There are 8 hidden switches. A switch that is on adds its own fixed numbers to the row, and there is some noise. The rows also spread widely along 10 directions, which tell nothing about the answers.
In the rows, zero is written as 128.
Some rows, each with its switches (1 for on, 0 for off) after it:
[146 154 106  92 133 127 127 153 125  87  99 154  98 131 156 127 116  98
 140 152 156  92 128 143 160 124  97 162  62  91  87 135] => 1 1 1 1 0 0 0 1
[132 143 133  94 187 119 122 181 102  79 111 176 105 136 134 116 118 118
 161 158 136 131 178 164 175 107  96 184  71 124  87 144] => 1 1 0 1 0 0 1 0
[135  82 160 112 201  99 123 137 142 143 117 137  58 129 129  99 101 135
 212 120 128 146 156 145 175 160 147 136  96 146 135 124] => 1 0 0 1 1 1 1 0
[111 146 123 106 186  97  95 165 126 110 103 164  91 139 115 104  94 116
 171 141 143 197 197 167 204 117 128 149 141 144 122 118] => 0 1 1 0 0 1 0 0
[169  99 150  96 143 135 133 148 116 118 115 153  54 142 126  81 127 142
 163 118 103 123 149 133 152 119 125 154  71 139 132 154] => 0 1 0 1 0 1 0 0
[121 132 109 121 143 114 131 130 120  97 123 139 107 122 133 142 131 123
 141 131 124 149 144 130 146 143 139 140  95 130 137 112] => 1 1 1 1 0 0 0 0
[170 145  81  90  88 130 124 125 122  89  90 132 112 130 157 165 141 100
 100 128 142  93 100 118 148 111 120 135  81  99 131 111] => 1 1 1 0 0 0 1 0
[147 123 117  99 137 119 119 133 130 103 110 136  79 134 139 113 126 109
 140 129 131 146 143 138 170 118 127 125 103 120 128 127] => 0 1 0 1 0 1 0 1
[142 155  98 135 124 116 126 142  95  95  99 175  97 130 157 169 135 133
  95 121 138 135 118 144 138  89 144 149  92 134 120 104] => 1 0 1 1 0 1 0 0
[178  97  94 131 150 122 159 167  99 103  87 119  86 160 135 142 149 122
 156  95 135 124  84 165 141 110 116 159 106 139 131 113] => 0 1 1 1 0 1 1 1
[161 119 139 108 130 143 133 113 125 105 108 165  69 126 146 133 120 134
 118 114 115 120  94 130 150 105 141 142  68 113 123 121] => 1 1 0 1 0 0 0 0
[162 124  98 164 139 113 139 125 111 110  87 177  75 157 158 131 117 114
 118 122 166 146  98 159 147  83 140 160 144 132 131 110] => 1 1 1 0 0 1 0 1
[ 76 179  98 213 163  84 140 148  92 125 111 192 102 130 140 176 120 141
 130 123 164 172 122 149 143 124 160 178 126 138 151  69] => 1 0 1 0 1 0 0 1
[116 134  68 153 153 104 150 157 100  94 101 116 135 131 148 185 131 121
 142 108 163 144  96 145 150 130 125 158 126 131 122  84] => 0 0 0 1 0 1 0 0
[160 102 107  92 142 136 132 128 145  97  91 121 112 139 140 116 126 101
 165 136 139 124 113 123 168 130  97 140  92 105 118 137] => 0 0 1 0 0 1 1 0
[125 134  81 137 106 107 135 104 104  84 136 143 124 129 147 154 152 115
  91 149 138 158 166 102 130 108 142 126 135 135 156 111] => 0 1 0 0 0 1 0 0
[122 149 108 139 131 112 119 141 137 110  91 159 100 135 127 116 121 120
 152 125 146 160 127 137 166 132 132 151 112 122 142 122] => 1 0 1 0 0 1 0 0
[103 166  97 169  91 109 134  95 122 120 115 155 103 114 151 171 142 131
 103 128 146 143 109  88 129 128 161 126  94 111 173  90] => 0 0 1 0 0 0 1 1
[178  88 131 145 161 124 155 124 121  91 103 162  67 158 153  96 146 106
 145 141 139 127 110 145 138 103 116 159  94 118 125 147] => 1 1 0 1 1 1 1 1
[151 121 124  51 129 122  94 143 135 102 117 121  83 125 120 108 127 109
 143 126 107 160 185 133 189 127 132 103  99 131 139 128] => 0 1 0 1 0 1 0 0
[144 142 116 151 154 115 126 164  91  99  99 201  73 164 125 102 145 119
 125 136 130 183 171 168 161  76 119 177 128 141 138 131] => 0 1 1 0 1 0 0 1
[130 123  82 166 144 103 141 111  91  85 123 174 116 145 159 153 150 117
  91 154 147 180 166 126 128  85 139 144 152 146 141 109] => 0 0 1 0 1 1 0 0
[107 167 121 122 169 108 131 179  84 116 121 174  83 122 126 169 119 149
 147 121 112 126 141 155 163 126 136 173  68 129 130  82] => 0 1 1 0 1 0 0 1
[122 152 122 131 136 107 116 137 141 119 100 157  82 132 138 103 102 112
 158 138 160 137 141 135 163 142 131 159  92 118 126 134] => 1 1 1 1 0 0 0 0
[112 144 122 184 148 106 142 115 133 106 102 179  93 133 160 123 119 126
 139 148 169 139 110 122 133 120 138 169  92 120 126 135] => 1 0 1 1 0 1 1 0

New rows. What belongs after each?
[137 133 120 140 109 102 124 158 107 127 114 142  57 141 117 104 153 136
 140 104 117 158 164 130 144 134 155 144 104 151 186 128] => 0 1 0 1 1 1 0 0
[118 111 115 125 172  99 137 136 113 119 131 146  99 129 149 122 108 131
 171 147 152 141 182 127 144 144 132 149 112 151 112 130] => 0 0 1 1 0 1 0 0
[101 148 130 170 169  99 126 145 135 125  94 168  73 137 131 110 113 129
 165 124 150 171 127 141 166 136 141 163 103 128 139 120] => 0 0 1 1 1 1 0 0
[ 96 169  97 174 130  91 135 154 122 116 106 145  97 131 130 136 123 124
 149 123 162 147 123 136 143 151 145 166 106 131 153 110] => 1 1 1 1 0 1 0 0
[148 147  84 120 129 129 139 162  93  67  95 147 123 145 128 164 165 120
 110 124 119 142 113 145 147  89 108 162  94 120 136 111] => 0 1 1 0 0 1 1 0
[115 165  75 138  90  93 133 130  84 117 133 137 107 111 149 201 146 133
  91 117 139 116 143 107 125 139 172 138 106 136 174  71] => 1 1 0 0 1 0 0 0
[119 160 120 115 119 114 115 165 143 130  92 130  83 131 105 101 115 125
 176 106 133 140 127 129 185 156 124 157  89 114 159 123] => 0 1 0 0 0 1 0 0
[146 113 138 126 158 131 151 139 102  94 132 170  78 136 130 119 149 141
 143 134  95 129 141 133 129 129 128 165  59 134 132 135] => 1 1 1 1 1 0 0 0
[155 159 115 170 122 128 142 172  84  90  83 221  89 165 150  99 145 128
 107 135 159 137 131 157 135  64 103 213  94 130 106 159] => 1 0 0 1 0 0 0 0
[141 140 111  95 114 115 129  99 134 115 118 124  75 107 180 171 116 107
 118 142 146  63 101  93 138 144 140 118  37  85 123 104] => 0 1 1 1 1 0 1 1
[145 117 120 142 133 118 139 120 133 109 108 148  80 140 131 111 135 120
 140 124 127 140 109 123 150 132 136 149 103 116 159 127] => 1 1 0 0 1 1 0 0
[129 132 124 113 151 127 128 140 134  97 106 145  97 130 114 118 127 126
 160 127 111 152 120 138 166 140 126 149  90 118 143 121] => 1 1 1 0 0 1 0 0
[113 144 109 137 148 109 120 108 138  91 111 146 103 117 153 154 111 111
 119 138 149 157 109 130 163 119 148 129 112 109 127  99] => 1 1 0 1 0 1 0 0
[112 156  86 143 112  96 119 149 112 114 106 134 117 132 134 147 138 118
 135 126 156 160 160 119 156 125 140 143 128 135 163 106] => 0 0 0 0 0 1 1 0
[161 154  86 105 129 110 114 160 123  90  79 166  95 150 161 118 113  77
 121 161 182 108 144 151 171  98  95 172 111 105  95 139] => 1 1 1 0 1 1 0 0
[163 135 116 123 118 126 130 121  93  87 118 203  80 139 161 124 151 121
  85 163 125 134 167 121 132  70 124 145  92 121 124 136] => 0 0 1 0 1 1 0 1
[127 106 139 168 177 117 135  93 119  97 133 205  89 151 136  83 125 127
 134 169 132 201 186 133 141  98 138 158 145 149 137 148] => 1 1 1 0 0 0 0 0
[ 93 196  98 176  97 109 130 127 113 127  97 170  86 117 146 175 112 142
 103 110 154 125  81 110 140 124 159 164  87 107 158  85] => 0 1 1 0 0 0 0 0
[130 129  92 133 166 110 135 160 110 106  99 134 104 144 124 152 125 115
 153 112 139 153 119 156 169 128 122 165 120 129 133  94] => 0 1 1 0 1 0 0 0
[112 147  56 132 114  81 122 132  91  88 129 121 147 122 148 188 161 108
 103 142 154 170 197 121 131 132 154 117 139 156 157  91] => 1 0 1 1 0 0 1 0
[138 153  94 134 133 107 118 148 100 105  93 154  85 136 152 167 123 114
 100 108 153 147 117 152 167  92 141 150 117 125 131  90] => 0 1 0 1 1 0 0 0
[140 145  99 117 131 108 128 144  99  84 123 164  98 133 150 140 143 113
 113 155 137 136 168 140 138 107 132 141  98 133 122 123] => 1 1 1 1 0 1 0 1
[152 128  95 107 103 105 113 156 126 138  85 122  85 142 132 124 127 120
 157 105 151 131 148 132 165 136 134 138 117 141 160 119] => 0 0 1 0 0 1 1 0
[130 138 134 117 120 107 109 132 155 124 107 143  69 133 133  71 108 107
 165 142 154 138 162 121 167 152 131 141  96 118 143 156] => 1 1 0 1 0 1 0 0
[140 140  98 114 131 116 132 135 109 107 109 152 103 132 158 147 119 115
 129 146 157 107 142 121 146 117 118 161  93 118 119 122] => 0 1 1 0 0 0 1 0
[159 131  88 114 106 126 143 125 102 104 109 136  89 127 161 185 136 125
  94 112 132  89  81 115 137 108 140 141  85 111 138  89] => 0 1 0 0 1 1 0 0
[121 154 117  98 138 123 127 141 122 121 111 143 101 110 144 165 107 131
 151 119 135 105 109 123 172 140 126 144  67 101 115  88] => 0 0 0 0 0 0 0 1
[150 141 116  83  82 118 148 159  98 136 137 121  78 109 131 157 155 152
 156 116  96  27 133  85 109 189 136 161   4 122 171 120] => 1 1 1 0 1 0 1 0
[182 113 127 115 135 135 131 155  71  88 116 198  76 161 133 113 171 133
  97 134  97 154 179 148 142  55 121 166 103 149 146 142] => 0 1 0 0 1 0 1 0
[113 170 101 144 139 102 109 153 102 107 104 182 104 138 125 143 121 124
 122 127 144 181 164 156 167 103 144 160 132 141 143 102] => 1 1 1 0 0 0 0 0
[128 147 104 147 151 102 123 156 128 101  96 157  90 149 124 108 133 103
 154 137 149 168 145 156 172 126 123 157 123 120 146 121] => 1 1 1 0 1 1 0 1
[119 172  97 168 127  76 112 159 101 126  95 162  73 138 147 162 126 122
 112 113 167 153 141 151 156 103 169 155 126 145 159  92] => 1 1 0 1 1 1 1 0
[136 118  78 118 149 102 132 159 111  95 103  98 124 143 127 149 161  99
 157 118 139 160 148 148 158 144 115 131 113 130 142  99] => 0 0 1 1 1 0 1 1
[141 136 143  69 147 112 101 121 146 124 119 164  64 119 157 107  90 106
 157 171 142  87 177 111 172 141 125 142  54 104 114 142] => 1 1 1 0 1 0 1 0
[107 174 108 120 119  87  85 123 142 128 100 150  86 112 147 159  91 107
 121 128 166 150 143 128 188 122 169 118 123 117 153  88] => 1 1 0 0 0 1 1 0
[102 174 122 118 146  94  96 160 142 121 101 155  84 124 121 112 100 103
 166 140 156 151 161 148 200 147 129 148 102 104 136 110] => 1 1 0 0 1 0 0 1
[ 82 175  66 153  97  79 148 161  98 135 130  97 121 103 133 207 126 147
 151 101 157  87 109 106 127 196 162 160  90 134 177  64] => 1 1 0 0 0 1 0 0
[158 101 111 146 151 127 144 119 136 100  88 144  92 145 145 117 131 111
 150 119 144 154  84 150 151 116 125 139 113 122 121 119] => 1 0 1 1 0 1 0 1
[162 140  83  94 124 140 136 148  97  51 105 149 135 138 139 163 158 107
  93 138 119 131 117 141 151  85 105 152  96 110 116 111] => 1 1 0 0 0 1 0 0
[136 143 118 117 141 115 132 140 116  92 116 157  88 130 141 133 141 113
 131 148 129 127 139 126 160 113 120 146  78 105 136 120] => 0 1 0 0 1 1 1 1
[155 122  82 149 122 113 127 112 140  99  77 130  99 160 148 124 139  81
 119 128 171 158 105 130 162 105 117 143 145 108 149 123] => 0 1 1 0 1 0 1 0
[138 151 109 125 137 124 122 146 107  84 106 170 101 142 130 130 143 111
 110 137 126 164 146 140 168  92 117 159 107 113 137 120] => 0 1 0 0 1 0 0 0
[124 128  92 185 180 115 153 141  98  76  98 173 132 151 133 167 154 124
 123 124 137 192 101 160 146  93 127 175 132 134 139  92] => 1 0 1 0 1 0 1 0
[155 132 105  79 123 139 136 153 119 107 101 129 106 121 133 156 132 128
 157 111 117  87  99 132 158 148 114 145  54 106 118 101] => 1 0 1 0 0 0 0 1
[131 150 120 143 159 126 139 134 112  85 105 189  82 135 152 138 125 117
 118 151 133 132 104 140 155  92 116 167  79  98 113 116] => 0 1 1 0 1 1 0 1
[151 123 140 125 159 131 149 143 107  93 117 182  77 138 149 113 128 129
 137 145 125 103 125 137 142 111 110 182  54 114 103 146] => 1 1 0 1 1 0 0 0
[118 157 105 107 134 123 104 125 148  88  95 149 115 125 130 124 130  94
 130 146 136 169 145 123 188 126 109 132  98  95 131 119] => 0 0 1 0 1 0 0 0
[153 118  80 167 143 127 163 135  89  78 102 172 129 158 148 145 155 116
 117 133 150 155 110 148 127  90 110 175 130 132 119 115] => 1 0 1 0 0 0 0 1
[149 143 105  99 123 114 109 138 139  85  92 128  93 132 143 132 140  90
 123 134 142 130 123 134 174 119 121 129  86 101 136 123] => 1 1 0 1 1 1 1 0
[113 142 151 193 179 122 149 133 116  96 110 210  84 149 124  92 137 133
 147 149 130 172 126 139 149 106 122 199  92 116 145 144] => 1 1 0 0 1 0 1 0
[136 150  99  91 115 107 117 166 102 125 113 150 100 122 141 143 121 125
 148 128 147 109 171 136 163 139 129 149  95 133 127 106] => 1 0 0 0 0 0 0 1
[156 109 129 122 123 139 127 104 133  87 115 156  88 140 113 103 157 128
 120 122  89 185 134 123 155 107 142 118 117 128 171 128] => 1 1 0 0 0 1 0 0
[139 140 114 100 114 117 109 128 135 106 109 143  86 133 140 102 123 103
 131 145 143 145 171 122 162 127 123 132  99 120 132 142] => 0 1 1 1 0 0 0 0
[101 178  78 175  98 100 126 129 100  95 115 165 122 131 126 159 155 122
  93 133 145 182 155 123 135 115 154 150 137 138 177 100] => 1 1 1 0 0 0 0 0
[129 145  85 149 137  93 127 177 116 124  78 114  94 146 120 151 130 117
 166  83 156 158 103 171 166 142 143 152 126 139 160  85] => 1 1 1 1 0 0 1 1
[152 143 114 140 131 123 122 150 121 111  78 170  82 153 127 113 128 118
 139 115 142 151 116 154 164 100 128 169 114 129 146 128] => 1 1 1 0 0 0 1 0
[160 126 120 178 139 144 154 131  99  63 101 203  82 162 121 108 185 124
  97 134  95 183 101 149 130  68 120 169  99 120 157 132] => 1 1 1 0 1 1 0 1
[155 133  92 123 101 120 133 137 118 106  96 133  90 145 147 121 135 108
 124 121 152 123 126 127 143 120 119 153 101 123 134 134] => 0 1 1 1 0 0 0 0
[132 119  94 104 155 105 133 149  90 103 131 136 125 121 150 167 127 128
 141 129 141 134 172 141 147 131 132 143 110 152 112 100] => 1 0 0 1 0 0 0 0
[196  58  85  94 145 143 148 135 132  66 100  92 132 171 112  88 176  78
 160 124 117 164 129 145 165 131  81 140 139 121 141 144] => 1 1 0 0 1 0 0 0
[154 112  92 119 140 108 140 126 106  97 119 133 101 135 147 162 149 115
 124 134 131 122 132 127 137 123 140 140 105 132 146 103] => 1 1 1 0 1 1 1 0
[107 127  82 159 105 112 165 140 130 112 117  84 138 122 103 151 165 137
 175  94 122 135  85 101 128 199 133 151  92 122 187  98] => 1 0 0 0 0 1 0 0
[104 164  92 164 138  92 137 162 133 117  93 136  98 137 141 119 107 109
 170 136 189 117 117 136 149 163 119 183 100 118 127 130] => 1 1 1 1 0 1 0 0
[134 147 120 123 147 124 111 101 149 102  89 174  91 121 161 141  92 105
 123 144 159 146  96 137 179 101 135 126 105  94 107 102] => 1 0 1 0 0 1 0 1
[141 112 158 124 164 127 142 145  97 107 132 187  61 138 123  97 136 160
 150 134  88 152 165 136 135 111 136 163  71 151 136 148] => 0 1 1 1 0 1 0 0
[172 112 132 116 155 146 138 151 130  79  86 157  86 159 122  90 150 107
 148 130 112 146 104 146 173  94  89 170  83 101 128 153] => 0 1 0 0 1 1 1 0
[142 107  94 163 164 113 152 150 106 106  93 138 103 151 128 143 142 123
 154  99 140 167  91 159 161 116 123 158 136 130 141  93] => 0 0 0 0 1 1 0 1
[131 130 103 133 161 119 126 130 119  88  95 149 109 137 150 153 135 107
 125 132 141 165 122 143 162 105 122 141 103 119 120 107] => 0 0 1 1 1 0 1 0
[111 143  81 174 147  92 153 158  81 117 114 138 101 132 147 193 124 146
 127  96 156 138 100 147 132 118 156 172 124 152 140  77] => 0 1 0 1 0 1 0 0
[118 127  96 179 161  90 152 147 118 117 109 139  95 145 143 120 119 117
 170 132 175 145 127 153 139 147 133 172 128 140 133 118] => 1 1 1 1 0 1 0 1
[137 106 128 111 158 126 119 104 154 102 106 128  82 131 130 111 117 111
 149 123 121 179 123 133 171 127 140 112 116 121 139 120] => 0 1 1 1 0 1 0 0
[105 173  88 146 136  83 129 162  99  98 117 152 103 134 152 143 141 103
 129 161 170 126 173 132 140 131 119 166  90 116 129 119] => 0 1 1 1 1 0 1 1
[143 147 117 188 135 129 150 102 103  88 102 219  77 143 166 141 126 128
  81 148 149 143  85 138 128  61 141 167 109 115 124 119] => 1 1 1 0 0 1 0 1
[116 172 108 134 123 102 121 149 111 111 111 165  85 130 136 136 136 116
 133 145 145 129 158 124 155 125 130 158  79 112 149 115] => 0 1 1 0 1 0 1 1
[153 129 108 120 118 129 128 133 115  94 108 155  92 141 124 125 150 125
 122 124 110 156 134 134 146 113 135 141 105 131 156 124] => 1 1 1 0 0 1 0 0
[162 110  97 101 132 124 138 144 112  57 123 128 110 148 119 107 190  96
 127 150  97 161 168 136 140 123 107 126  94 124 146 140] => 1 1 1 1 1 1 0 1
[177 118  99  72 131 137 108 127 127  65  99 151 113 143 143 125 132  85
 106 149 130 153 151 145 181  79 109 123 125 112 109 129] => 1 1 0 0 0 1 0 0
